The first 8 rows are patterns. Each new row is the sum of 2 different patterns, raised or lowered, with some noise. Before adding, each is slid sideways (what falls off one end comes back at the other), maybe read backwards, and multiplied by a number that may be negative. Names go in the order of the patterns.
Known rows, each followed by the names of its patterns:
[ -5  -2 -29  13 -11  30  -6   8  -2   7   9  -8   5  10  -4   4  -9   8
  28   4  -2   3 -19   7  -4  24  17   9  -7  -6  -6  -6   1 -17] -> kade
[  1 -11  14  -4  -1 -14   2 -13   4   4   1   2  37  20  -7  -6  16 -15
   3 -14  -5  11 -14 -27   7   6 -13  -1  40 -19  29  31   7   6] -> fuze
[ 16   4   9  -3  17   7 -15   1   5  12   0   3 -13 -13  29   1   2   0
  -1 -20  -9  -9   0   9  -5  -6  -5   1  -6  -8   7  -9  -5 -20] -> dedot
[ 19 -11  40 -20   6  40   5 -10   7   0 -15  11  33 -13  11   0 -22  -4
   4  10  16   0  -1   7   0   0   3  -3   9   4  -8 -13   8  -6] -> kido
[  4 -16  -4 -24  12   2  10  -7   5 -11  -6   3  -3   5  17  12  -6  -3
  -3 -12 -11  -8  -2   7   4  -7  12  -3   9  -4  -7  -9  -9 -24] -> sageg
[-11 -28  26  -7  -6   5  13 -40   6   7  -6 -27 -14  14  -5  -6   6  16
  -1 -11 -24 -11 -40   0 -11  -3   2 -36   6  -5  -8  -3   1   9] -> raf
[ -4  -2   9  -7   6  17   3   6   8   1 -12   5 -14  19  -5   4 -23   8
 -26   5   5  -5  -2  14 -31  20  -6 -20   4 -40   4   1  -3  29] -> Rozuf
[-34  -6  -1   3   2  -1   5  -4 -28 -36 -13  -9 -31  10 -25   9   4  12
  -4  -6 -17   0   2   3   4 -40   0   2  12 -23 -10 -40  16   0] -> soz

New rows. What belongs after each?
[-37 -53 -52 -18 -13 -28 -48 -35 -32 -53 -48 -64 -54 -48 -33 -58 -30 -21
 -31 -19 -14 -64 -19 -38 -59 -27 -34 -53 -75 -36 -60 -49 -62 -63] -> fuze sageg
[ -5 -24 -18  -6 -35 -16 -24   1 -11 -19 -16 -30 -26 -39  -2 -27 -12 -23
 -24  -2 -40   7 -17   0 -18 -10 -22 -34  13 -10 -19 -14 -24 -31] -> kade dedot
[ -4   1 -32  -7  -7  11  11 -10  37 -21   4  30   3  -7  -5 -16 -33   6
  16  -1   1  -3 -24 -27  -8   9   5  -1 -12  -2   0 -11  -7  -5] -> kade kido
[ -8  -9  11  -3 -13   1  -6  16  -8  -2 -11 -12 -22 -18   2   3 -15  -2
  10 -10 -23 -10  11 -12 -12   1 -20 -29  -1   1 -30 -16 -13  -9] -> sageg raf
[-10  -6  -5 -12  11  -9 -13  35   0   2  -5 -29 -12  30  -8 -11   0  -7
 -21  -6  11 -40  -1 -24  14 -18  23   6   0  11  15  -4  -8  -3] -> kido soz
[ -1   8  -2   8 -18  15  22  11  10  21 -22  12  15   8  56  20  39  15
  -8  42  -6   8  13   7  12  42   2  43   7  24  -8  24   2  19] -> sageg Rozuf
[22 37 35 26 68 35 43 32 30 26 12 34 52  3 39 38 20 25 66 30 20 30 49 37
 -1 37 25 21 -2 39 42 59 35 72] -> sageg raf
[-11   6 -16 -12 -14 -37  -8 -35 -28   7 -42  12 -24  17 -27  -5   0  -4
 -40  -4 -18 -12 -14  16 -33  -4  -8 -27 -15   1  -1  -4  -6 -16] -> kido Rozuf
[-15 -31  19 -12  19  -7  14  19  -4  -6  -8   3 -11  -8 -19 -16  37  -9
 -17  15  -4 -13 -24 -18  -8  25 -16 -15 -14  -7  -6 -12  -1 -24] -> dedot soz
[-31 -18  14   7   5 -15  18  17   6  -3  -7   5   5  16  15  21 -26  23
 -20  15 -23 -34 -31   4  -7  -1  21   6   0 -12 -28   2  32 -22] -> dedot soz
[  5 -12   0  10 -46 -15 -13 -46 -26  23   1 -27  29 -15   8 -18 -28 -19
  -3 -37  -9 -30   5  -7  -9 -35  -5  -5   8   1 -18 -16 -30   2] -> kido soz
[ 15  45 -14  28  15   9 -15  53   3  -3   7   2  -7  16 -24  15  17 -11
   3  44  43   7  48  23  15  26  -8  46  10  -5 -19  10   8  -3] -> fuze raf
[-21 -20 -23 -29 -21  -8 -15 -10 -52 -31 -72 -27 -41 -36 -50 -25 -22 -52
 -29 -13 -29 -25 -61 -29  -3 -66 -37 -41 -21 -16 -53 -46 -32   8] -> kade soz
[ -6  32   4 -24  41   5  -2   3   3 -20   2 -14  30  27  28  -2  34 -19
  23   0   2  -7  19  11  11   9  -2  -7  20  34   2   2 -41  25] -> Rozuf soz
[ -8   5  -4 -18   7 -11   5  -3  19 -17   9 -13   2   0  38  41  -2 -15
  17 -21  10 -12 -12  16 -10 -30  11   1   9 -12  48 -44  25  26] -> kade fuze
[-38  -6  -2   2 -23  32   5  19  -1   3  17  18   2   4  16  -6 -22  24
  -7   3   0  -2   0   9 -33  17  14   9   2  -1  -5  -2  16  -5] -> fuze dedot
[ 23  11  19   3 -18  -6  21  -4 -19 -10   9   9  -4 -11 -14  -9  -2  27
 -34  21   1   7  27  35   6  -1  -4 -11  -2   3   5  23   1 -11] -> dedot soz
[ -8 -35  -6  -6  14 -14  -4 -20 -21  22 -15 -48 -41  15   0  10 -16 -17
  30  -4 -22  -4   7 -19 -23   0  13 -15  15 -29 -11 -30   5 -22] -> fuze soz
[ -5 -21 -34 -13 -17 -20  -1  -2 -26  10   4 -19  12 -19 -29  -3  -3  -8
 -36 -13 -23 -17 -22 -16  -7  25   5   4 -20   1 -26 -14  -6 -23] -> fuze raf
[  0  13  -1  -3  10  27  -4  25 -13   5  30   2  34   7   8   4 -20   1
  28 -15  20 -27 -15  -5 -16  -4  -4   8  -6  11  -9  21  18  21] -> kade Rozuf
[-20   9 -29  18  -8  -6   2   1 -23   4 -25  14   1  18 -19 -17 -15   7
  -7  30   9   1   1  -4  -3  -1  27  30 -23  31  -9 -24  -4 -15] -> kido Rozuf
[-38   1 -36 -48 -48 -12 -15  -4  -7 -15 -12 -24 -59 -26   5 -47 -19 -23
   6  -5 -13 -55 -14  -4 -23 -12 -36 -15 -12   4  -2  16 -40   9] -> sageg soz
[  9  36  11   7  32  -7  46 -21  11  -8  25   7  28   3   2  22  15   4
  14  -1 -19   0  11  25  50  11  17   7 -17  16   6  10   5  15] -> kade soz
[  3 -33  -9 -12 -21  33 -10  14   0  -7  15 -26  -1  -2  -4  -8  19 -22
  19   0  -3 -19   9  -1  -6 -10 -19  -7 -14 -26 -11  -2 -19  -8] -> dedot Rozuf
[-19  -8   1  -6 -13  16 -36 -19   1 -12  17   1 -13 -50   4  15 -10 -12
 -25  22 -10   3  -4 -13 -14 -10  -8  13  19  -4  -1  16 -30   2] -> kido soz
[16 19 22 27 34 20 45 15 10 31 24 56 33 64 24 14 13 18 38 33 12 23 49 41
 15 26 57 26  5 26 22  8 39 27] -> dedot raf
[ 30  42  -5   7   5  -3  26  31   0   3   2 -16  23  -1  38  23  17  34
  32   7   1   8   2   9   9   5  26  10 -11  50   7  49 -17   9] -> kido soz
[-12   6  -7 -16 -32   4  22 -28  -9 -22  14 -12 -18 -44   3  -3   4   7
 -22  -1 -15   5 -10  26 -22  22 -34  11  -7 -26 -22  -2  -6  -1] -> sageg soz
[ -7 -20 -25 -21 -32  13 -38 -20  21 -28  17 -19 -24   7 -41  -3 -13 -30
 -26 -31 -34 -22 -37 -20  -5  -8 -32 -14 -12 -27 -29   3 -26 -16] -> raf Rozuf
[ -4  27   4  22  29  10   4   1  10  -1   0  -8  -5  43   1  -9  27   6
   1 -15  -9   1  34  -5  -7  -4   1   6  -1   6 -13  -6 -20  28] -> dedot soz
[-25 -13 -20 -36   5 -47 -25   8 -20  -1  27   8 -28 -12  -3 -20   3 -39
  -9  -6 -52 -37 -22  11 -19  -9  -1  -8   9 -17  -3 -17  -4  -9] -> kade fuze
[ -3   2  11 -15   9  43   4 -16  41  -8  11  -7  13  -8   4   3   7  -6
   2 -21   6  15  -3  -1   6   5   2   5 -27 -13  12 -21  29  -3] -> dedot kido
[ -1 -10 -37 -12 -19 -55  -8  -9 -23 -31 -29 -13 -17 -27 -18  17 -24 -30
 -39 -62 -54 -36 -35  -6 -44 -42 -16 -29 -23 -19 -40  -5 -49 -43] -> raf Rozuf
[  8  -8 -10  12  34  10  31  17  14   3  -3   2  23  44 -14  10  44   1
  20  28  -3  -3  15  16  16   4  11  18 -16  19  11   5  24 -11] -> kido raf
[-20  23 -66 -16 -63  -7 -18 -31 -56 -18 -18 -21 -22 -27  -8   0  -9  -6
 -24 -38  -8 -45  -2 -23 -60 -41 -23  -4 -13 -21  -6 -13 -25 -43] -> kade soz
[-17   7  -5  -1 -15  10  16  16  -3   8 -16  -8  -7   7  28  19 -12  -1
  -8   5 -23   0  14   0  -5  -7 -12  21  -2   2 -44  -4 -15 -22] -> kade dedot
[  1  35  21  46  -2  13  36  21  13  19  -4   8  -1  16  25  39  31  15
  34 -10  34  -2  13   5  -7  15  25  10   7  18   9  54   8   1] -> dedot soz
[-30 -17 -25 -17  -1 -12 -27 -11 -16 -29 -35 -48 -23  -5 -31   0  -2 -38
 -15 -19 -38 -26   4 -39 -35  -2 -35 -28 -16 -13 -23 -34 -14 -25] -> kido sageg
[ 3 14 34 29 37 32 22 34 16 21  8 28 40 -4 37  7 51 26 42 38 14 35 26 30
 22 34 14 10 26 26 49 23 31 27] -> kade dedot
[-13 -23 -28 -17 -23 -20 -15  12  -9 -15  42 -10  11 -41 -15 -17  25   5
 -11 -25 -11  -2  -1  -8 -33 -12 -19   6 -19   9  17 -12  29 -12] -> kade soz
[-11  45 -16  36  25  14  59  27   7   3 -11   6   4   1  14  30  -6 -10
  36   8  24   2   0  14  28   5  -1  16   1  34   6   6  -2   3] -> Rozuf soz
[34 23 12 -1 65  1 12 56 12 28 23 15 29 66 49 13 35 26 -8 20 12 28 31 35
 10 28 27 28 53 48 10 63 14 -1] -> fuze kido
[  1  14 -12  13  44 -19  38  37   9  16   0  23   5  12 -25 -10   1 -23
   8   2   0   0  30  29  14  20  14  -3 -11  -6  -2  18  19 -12] -> kade fuze
[ 17  22  16   0  21  22  18  45   9  33 -10  20   1  13  13  -3  24   3
   7  23  15  29  23 -17  21  18  27  24   5  10  -5  -6  15  26] -> kade sageg
[ -2  -2   8   8  -8  -5  11  16  -5  -6   2   6 -14   5   5   3   0  -4
 -21 -18  20   0   0   5   4 -10  -8 -13  -5   7 -13  -4 -11   2] -> dedot sageg
[ 23  23   3  13  13  36  14  27  16   6 -24 -22 -17   6 -22  29  22   6
 -11 -32  30  -6 -10   8  -5 -31  32   1 -16   0  -6  12 -22   3] -> kade raf
[ 8 16 17 16 18 25 22 30 13 35 22 28  6  5 12 23 16 27 41  8 12 17  7 18
 26 21 11 30 36 21 25 17 28 11] -> dedot sageg
[-16 -42  -2 -10 -22 -18 -29 -14  -4 -19  -1 -25 -23 -32 -14 -26  -6 -35
   2  -6  -3 -28  -5 -35  -8 -14 -14 -23   8 -18 -17 -12 -19 -28] -> sageg Rozuf
[ 33   6   1  17  12  -2  16   4  19  18  22 -12  20   3  19 -16 -14   3
  13  -3  44  16  10   4  19   9  13  34   5 -16  39  -1  20  17] -> kido sageg
[-41  15 -21  21 -15  -1  -1  -3   3   1   1  30   2 -26 -32  10 -24  14
 -20  -7   1 -42 -33   8  -5 -12 -16  21 -14  10  12   1  -7   0] -> kade fuze
[ -2  15   0  10   4   3   2  24 -10  12  27  49  -5  52 -17   2  21  21
 -15 -14  19   5   6  19   4  11  13 -16  27  40 -11  -6  14  19] -> fuze soz
[ -1  21 -23  29  14  -3   4 -32   5  -2  -4  27   1  10  16  -7  19  19
  17   9   7   1 -12  -6  -4  12  -2  -8  -7  15 -11   6  14  -7] -> sageg Rozuf
[ 22   5  23   2  15   5  33  11  10  17   9  43  27  44  37  11   3  -4
  18  16   2  41  40  11   8   5  53   4   3  23  21 -11  42  19] -> kade raf
[-16   1   0 -13   0 -20   8  10 -36 -11 -12 -34 -16   9 -16 -36   6  14
  10 -26  -1 -14 -19 -18 -11   4  24  10  18 -12  -3 -18 -20  14] -> sageg raf
[-39 -30 -23 -15 -22 -17 -34 -13 -53 -34 -45 -50 -44 -22 -17  -2 -28 -29
 -20 -26 -39 -17  -8 -63 -25 -26 -14 -12 -18 -41 -32 -22 -26 -17] -> dedot soz
[ 43   1   4  -6  -4  38   9   9  -4   1 -17  16  -9  27  17  11  27  22
   8  -3  -1   8  -3   1  -5  42   8   0  31  24  26 -14   4   8] -> dedot soz
[-25  22 -14  -2   1 -18 -25  -4 -11   6   2  -6 -22   1 -34  -4  -2 -18
  -9 -17 -26  -7  -9 -20  -5 -10 -27 -28   1 -20  48 -10  13  11] -> kade Rozuf
[-33  -3   4 -29  -5 -37 -25 -27  12  -9   7 -16 -11  -1 -20 -11  -5 -21
  -3 -18 -16  -4  -3 -20   6 -38  28 -36  10  36  -3 -29 -13 -19] -> kade kido
[  6 -23  30  23  26  14  34  12  26  26  23  16  43  30  13  15  -2  -8
  27 -11  21  37  21  12  49  28  21  22  27  12  26  -7  30  16] -> fuze sageg
[ 31   0  30  -2  23   9  15  -8  26   8  15  12   9  33  14  27  13   8
   6   9  14   7 -20  16  34   2  25  11  23  -2   8   2  15  18] -> kido raf
[ -9   4 -29  -6  -1 -15   3 -33  -4 -17   6  -4  27   9  11 -12  12 -20
 -22  -9  14  10 -41  15   0 -17 -14  29 -26  -9  17   9   3  -7] -> sageg raf
[ -7   9  22  14  26  -3  20   6  -4  14  20  28   3  14   6  29  10   9
  34  -1  16 -14  23   6   6   0 -10  18   9   6  16  31  10  -2] -> kade dedot
[ -5   6  -8  -5 -15   0  -6 -18   2 -10  18  21 -11  30  16 -19  14   2
  -1 -27  -1 -20 -11  -9  -7  11 -14  -9   1   3 -17   1  -1   0] -> fuze sageg
[ -8   2   2   3  -6 -10  -2  -4  24   5  20  16  10  45  12  -3 -16   2
 -10   2   1  -1  28  -8 -30  22   9  19 -11   3   5  36  -6 -13] -> sageg soz
[ 39  27   4  29  33  16  39  22  38  30  18  16  47  11  27  49  32  39
  43  30  23  17  57 -25  44  10  38  20  35  45  25  17  37  25] -> kade kido
[ 36   2  36  24 -14  17  35  18  29  50  26  -5  33  15  17  35  22  21
  22  16  19  35  17  32  22  19  21  13   4  35  23  16  12  18] -> kido sageg
[-21 -38 -22 -47 -24 -56 -16 -37 -75 -20 -16 -26 -30  -2 -32 -66 -17 -33
 -18  -9 -22 -41 -45 -20 -27 -26 -34 -26 -41 -37 -32 -34 -24 -24] -> dedot kido
